The rows come from 5 hidden closed curves, with some noise, and rows from the same curve form a group. Each curve winds through 8 dimensions. The rows are also pushed far along 5 directions, which tell nothing about the answers.
(in the rows, 128 means zero)
Known rows, each followed by its group:
[111 147 124  89 121 127 123 110 113 109 116 103 137 107 136 134 109] | H
[111 129 155  98  96 162 110 141 105 118 140 168 123 160 137 144 141] | N
[136  95 127 114 134 117 121 122 143 107 112 149 151 118 161 149 143] | K
[123 148 130 144 111 152 165 132  64 130 171  84 102 137 109 112 132] | H
[115 121 131 130 110 173 114 102  90 112 157 137 142 168 118 110 131] | N
[146 129 123 134 159 109 116 112 195 128 110 160 161 112 138 129 135] | Q
[124 150 111  90  82 133 136 153  99 137 132 100 122 113 134 124 151] | Q
[122 143 124 147 146 130 141  95 102 150 140  92 130 130 142 115  85] | R
[109 131 132 116 151 138  94 109 143 133 112 130 148 126 109 119 118] | N
[128 121 123  90 130  97  92 131 136 148 116 114 143  78 138 145 111] | K
[128 106 137 145 134 100 147 149  96 138 138 104 106  90 136 146 140] | Q
[105 156 141 127 132 174 119  94  95 132 153 116 132 149 129 105 110] | N
[127 141  84 160 102 163 180  83 152  69 148 120 119 147  97 100 153] | N
[141 131 113 107 131 108 146 128 150 134 136  99 112  86 138 162 127] | K
[133 148 130 118 115 137 138 113 127 111 125 132 139 135 156 113 118] | R
[132 144 161 136 162 128 142 157 106 160 144  98  95 103 128 138 122] | Q
[109 128 131 120 126 125 122 131 153 153 119 151 139 116 144 149 146] | H
[150 129  82 152 125 117 148 127 165 110 134 121 128 127 125 120 161] | Q
[112 132 129  99 138 135 100 128 124 125 109 114 135 116 119 124 125] | N
[136 114 107 138 155 106 116 124 175 163 116 130 137 109 150 148 125] | K
[123 128 165  67 113 157  91 155  77 123 140 144 142 159  99 143 144] | H
[129 141 160 129 156 120 115 127 106 133 130 114 128 125  98 117  91] | H
[106 144 156 115 146 137 108 167 118 180 127 117  91 133 115 156 104] | Q
[142 154 100 138 108 130 131 109 118  82 134 127 151 165 109  90 117] | H
[144 148 112 142 108 106 165 140 105 113 137 104 119 125 141 119 119] | Q
[137 151  88 121 110 142 164 125 133 106 143  91 107 123 134 124 159] | K
[106 103 183 130 193 126  67 142 139 195 116 169 148 124 161 162 109] | N
[119 135 135 115 137 111 129 145 135 108 113 122 108 111 124 149 114] | Q
[130 119 102 134 117 129 140 116 130 119 133 127 138 131 151 128 151] | H
[137 135 112 121  82 129 152 160 146 112 129 157 108 176  87 150 149] | K
[125 154 121 132 103 129 149 129 133 107 123 139 128 150 111 118 126] | K
[112 129 145 101 121 154 124 156 107 104 126 132  91 151 126 151 142] | N
[ 97 137 138 119 129 152 119 114 116 128 143 130 128 130 117 141 135] | Q
[146 128  87 122  99 130 153 122 130 104 151 104 113 126 132 135 146] | R
[130 150 128 134 109 120 145 124 136 101 126 153 142 143 130 123 129] | H
[118 155 172 102 148 156  74 132 113 148 123 154 146 170 112 117  83] | K
[129 144 114 133 133 128 125 133 133 165 150 107 113 127 107 137 125] | K
[119 106 145 106 121 116 137 140 127 133 107 132 106 114 130 157 126] | R
[106 127 120  92 101 108 108 137 150 104  98 161 144 126 124 159 137] | H
[136 115 117 113 107 122 134 124 120 120 139 137 137 143 126 149 140] | K
[108 127 172  98 117 147 105 168  85 136 121 166 128 173 139 151 143] | K
[139 115 116 161 140 130 142 127 161 135 159 141 107 135 105 152 148] | R
[120  97 136 196 181  95 117 141 128 157 132 113  96  94 130 131 113] | N
[122 131 150 113 136 141 120 108  95 113 130 121 140 140 127 121 100] | N
[109 123  90 119 125 126  92  83 161 142 118 121 175  87 133 105 147] | Q
[135 110 127 145 141 122 138 133 119 143 125 117 120 144 118 133 119] | N
[107 120 134 121 117 144 101 122 110 158 121 152 155 171 111 124 124] | R
[124 104 118 162 167 103 104 122 102 171 113  74 113  96 141  99  81] | K
[113 128 145 132 152 114 127 128 147 129 118 131 120  86 151 145 122] | N
[131 101 104 133 162  88 140  88 168 120 100 107 151  69 168 142 125] | R
[115 156 138 123 138 145 126 115  93 134 145 109 145 138 128 120 116] | R
[135 140 164 119 135 129 128 144 121 103 130 146 122 149  82 137 118] | H
[144 118 115 136 145 132 108 109 133 121 145 113 133 124 108 114 115] | K
[136 109 112 137 122 114 143 110 151 135 109 125 127 112 148 122 117] | H
[128 142 184  85 111 155 120 152 110 108 145 172 119 156 115 155 131] | R
[121 117 101 150 142 114 132 108 128 144 128  92 124 104 121 120 127] | R
[114  90 151 115 162 125 110 120 176 178 110 150 117 110 128 177 116] | Q
[142 128  74 186 154  99 139  73 121 119 127  74 161  97 160  68  99] | R
[120 132 124  81 104 122 127 128 122 125 112 117 129 114 141 147 116] | R
[102 132 155  69 104 109 112 156  79 128 110 118 125  96 154 156 120] | Q
[122 123 135 103 131 137 120 128 143 129 118 143 138 117 156 137 158] | R
[133 101 104 119 115 115 109 126 150 116 102 148 147 139 135 132 129] | H
[130 155 135 129 102 125 146 131 122  99 131 155 139 152 120 121 129] | H
[119 143 122 132 134 135 111 126 129 134 135 127 135 128 130 116 139] | N
[116 145 149  95  99 151  99 153  95 139 116 152 146 164 141 112 129] | R
[149 123 116 119 142  99 141 129 159 114  98 103 125  83 137 123 121] | H
[139 120 117 114 129 128 142 118 117  92 132  93 109 106 118 128 127] | Q
[112 152 108 101 114 106 104 147  94 141 113  79 129  86 148 107 122] | Q
[124  88 130 156 152  94 117 147 102 168 114  90  96  95 136 129  93] | N
[154 152 128 144 126 128 148 172 128 101 153 138  92 177  92 147 140] | K
[143 135 127 147 114 115 143 139 104 101 142 115 108 130 110 112 107] | R
[132 119 137 133 157 111  98 143 144 161 123 139 147 103 136 131 142] | Q
[134  97 130 115 159 126 100  77 155 143 118 134 184  87 158 120 127] | H
[112 114 126 107 115 144 103 112 114  93 125 132 137 125 110 120 137] | N
[126 102 137 151 145 125 131 143 158 173 142 150 103 141  97 169 140] | K

New rows. What belongs after each?
[ 86 136 146  93 117 123 114 167  83 141 122 117 102 115 146 168 140] | Q
[131 113 121 123 119 120 125 119 120 138 138 134 140 137 131 145 131] | K
[124 167 176 141 121 184 138 153 119 154 178 173  92 198  89 141 127] | R
[142 137 121 114 115 118 132 132 144  97 142 132 121 120  91 142 133] | K
[127 127 110 128 116 125 147 108 128 115 130 121 125 132 138 137 120] | Q
[135  90 120 150 139  85 153 129 173  79  95 150 133  98 112 147 158] | R
[112 138 144 119 138 127 120 122 136 132 124 135 135 101 152 135 122] | N
[106 144 152  82 127 119 114 162 102 122 109 114 103 111 140 159 112] | Q
[123 139 117  61 113 124  89 145 109 167 126  94 132 102 147 147 127] | K
[165 111  95 139  93 110 176 156 163  54 128 143  91 131 127 142 183] | R
[122 151 112 118  89 147 166 102 103  83 134 107 132 136 109  99 136] | R
[130 141 114 105 106 146 136 121 117 106 131 118 133 125 152 112 156] | R
[126 118 137 129 141  99 125 134 150 155 120 156 146 120 150 166 123] | K
[125 139  96 141 116 129 138 137 125 140 137 104 110 139 128 128 133] | Q
[130 135 127 106  99 129 126 160 133 110 108 151 129 141 137 128 154] | R
[107  82 101 130 151  98  92  99 198 166  94 151 154  89 156 161 133] | Q
[125 147 101 149 132  94 150 124  90 167 134  62 122  91 168 117  89] | K
[149 100 140 116 133 126 126 134 133 108 115 137 122 143 106 137 120] | H
[133 114 141 154 124 134 132 130 123 105 133 158 136 144 119 111 149] | R
[136 120 118 155 147 106 128 104 121 120 133 113 144 116 145 117 102] | Q
[143 152 114 151 122 149 136 138 137 127 153 142 129 175 101 116 150] | Q
[ 98 126 152 145 151 136 113 122 118 194 138 139 135 129 140 141 123] | K
[142 120  95 130 103 116 147 115 115 108 143 115 136 134 128 129 139] | K
[127 125 140  96 125 132  99 110 116 137 116 120 153 113 113 110 100] | H
[124 132 138 127 116 149 138  97 106 120 155 140 147 162 116 134 112] | R
[127  91 125 149 140 121 114 132 126 127 115 128 112 134 135 129 109] | N
[122 144 140 135 143 136 110 131  96 153 154 115 134 136 121 128 109] | R
[144 113 127  92 130 109 135 145 129 100 133 107 109  76 167 168 151] | R
[140 145 121  90  77 127 177 146 123  72 128 123 108 122 118 144 152] | Q
[121 140 143 118 155 153 103 114  95 201 144  78 116 124 131 114  75] | Q
[128 140 157 156 155 115 152 138 150 144 135 149 122 133  96 150 130] | N
[124 128 128 163 147 134 116 113 144 120 124 163 157 157 131 108 136] | K
[141 111 131 132 125 104 146 125 166  99 108 150 133 108 117 140 131] | H
[142 101 112 213 153 116 146  86 186 101 123 171 158 136 114  90 142] | R
[139 105 136 128 156 132  90 121 166 169 112 160 158 138 136 126 126] | H
[120 119 125 159 118 127 149 125 133 131 137 136 110 139  90 129 134] | K
[143 120 135  93 111 124 122 152 132 148 124 137 134 120 139 145 143] | Q
[118 164 103  81  78 157 137 117  80  81 142  81 121 127 107 100 138] | Q
[127 138 138 123 144 122 109 104 112 132 142 113 141 120 118 128  85] | R
[122 104 141 172 198  95 106 118 158 180 130 127 134  87 136 152 106] | R
[144 123 135 111 165 124  97  97 152 139 117 131 181 101 151 111 126] | H
[113 155 126 123 112 133 165 129  75 114 135  70 106 101 126 108 123] | R
[151 131 115 194 146 135 148 112 130 107 169 118 108 158  70 106 111] | K
[139 115  90 170 125 116 165 128 131 114 132 102 113 114 149 114 156] | R
[150 101  62  74  93  97 131 112  94  96  96  47 150  69 183 103 136] | N
[102 165 142  95 123 144 108 122  96 122 127 116 135 133 131 126 100] | Q
[101 154 139 131 123 133 120 161 122 129 130 156 117 163 119 157 133] | Q
[142 107 146 110 150 131 113 135 164 141 122 159 122 146 121 170 114] | K
[133  89 123 132 135 114 136 137 141 157 127 118 102 114 126 163 127] | K
[136 179 109 117 111 134 133 130  84 142 156  76 114 143 113 107  91] | K
[109  83 202 131 163 123 118 162 147 176 113 190 107 126 139 191 135] | R
[148  86 118 160 123  93 167 156 159  71 106 151 107 106 132 138 181] | R
[130 155 104 137 144 123 115 105 131 170 148  87 133 113 120 113  98] | K
[142 149  84 144 138 101 139 109 140 142 139  69 119  90 125 113 107] | K
[144 162 129 125 106 146 152 125 128 136 145 121 125 145 100 106 126] | Q
[131 110 136 137 121 120 127 146 120 114 112 147 133 130 141 118 146] | R
[121 103 161 151 148 123 141 173 112 141 118 124  71 131 110 151 116] | K
[138 154 101 141  87 127 165 157  93  91 129  95 103 136 130  92 141] | R
[136 135 124  88 119 125 112 111 123  91 116 117 155 115 108 112 127] | H
[120  92 118 108 106 112 123 136 111 124 103 129 139 124 138 141 145] | R
[130 153 100  84  66 143 135 112 147  67 113 161 163 160 118 116 156] | K
[103 148 134 149 132 139 114 108 117 143 150 147 149 151 105 122 128] | H
[132 122 116  98 131 124  95 142 159 128 104 134 133 118 126 132 131] | K
[145 120 142 133 119 126 152 128 136 112 138 144 117 139  95 134 137] | Q
[128 146  91 150 112 122 150 110 160 104 125 124 117 142  97 115 117] | Q
[119 126 126 141 138 117 124 124 110 112 133 121 127 128 132 135 117] | Q
[146 148 116 116 141 143 115  75 109 122 143  90 180 104 145  72 120] | H
[104 165 130 117 112 128 104 143 110 149 125 129 139 131 121 116 124] | Q
[133 106  78 137 131 105 130 103 133 155 132  70 126  73 142 120 126] | K
[130 103 121 132 150 124 103 123 158 166 111 151 148 144 152 144 125] | K
[130 135 123 144 132 134 153 104 137 123 139 132 127 155 124 136 114] | R
[141 161 122 123  99 153 144 153  93 103 155 120 106 181  95 115 141] | Q
[119 142 109 118 103 127 136 140 137 119 113 133 134 128 138 125 147] | K
[141 151 133 103 124 173 111 114 116 147 151 118 136 163 102 104 116] | Q
[131 125 143 128 149 135 134  93 127 121 141 124 148 110 120 124 132] | H
[136 139  90 179 148 107 183 114 160 144 135  87  99 104 137 129 126] | K
[130 158 169 123 141 171 122 139  79 144 172 130 109 186 105 138 107] | K
[105  76 136 130 179 130  78  71 164 169 106 139 165  96 129 132 116] | N
[147 111  96 192 136 124 158  68 186 108 156 167 158 159  90 124 139] | K
[129 115 123 169 135 123 173  93 192  87 121 166 133 131  90 134 154] | R
[139 131  75 136 116 124 133  97 155 129 145 105 140 113 113 116 143] | K
[121 132 151  87 122 154 112 134 106 113 135 129 117 144 106 143 128] | Q
[122 125 136 143 134 130 128 124 114 145 136 138 138 143 150 131 120] | H
[127 130 165  64  87 186 123 131  96 123 141 157 133 186 101 139 139] | H
[142 111 118 110 148 125 107 100 149 142 122 116 144 117 142 133  95] | K
[ 96 150 107  48  61 155 100 118  92  85 124 140 168 142 148 131 165] | Q
[118 147 135 145 142 168  94  97 102 187 180 124 142 162 113 112  96] | R
[106 137 141 109 111 157 127 116 101 149 144 116 110 145 105 137 103] | Q
[141 136  92 161 125 128 150 127 114 139 140  92 115 147 136 108 119] | K
[109 111 150 143 131 141 112 140 157 151 128 175 112 154  83 146 138] | N
[137 106 111 189 162 138 133  84 163 134 156 136 138 140  97 117 131] | Q
[134 143 139 114 129 130 130 136 116 104 130 118 122 132  88 123 124] | H
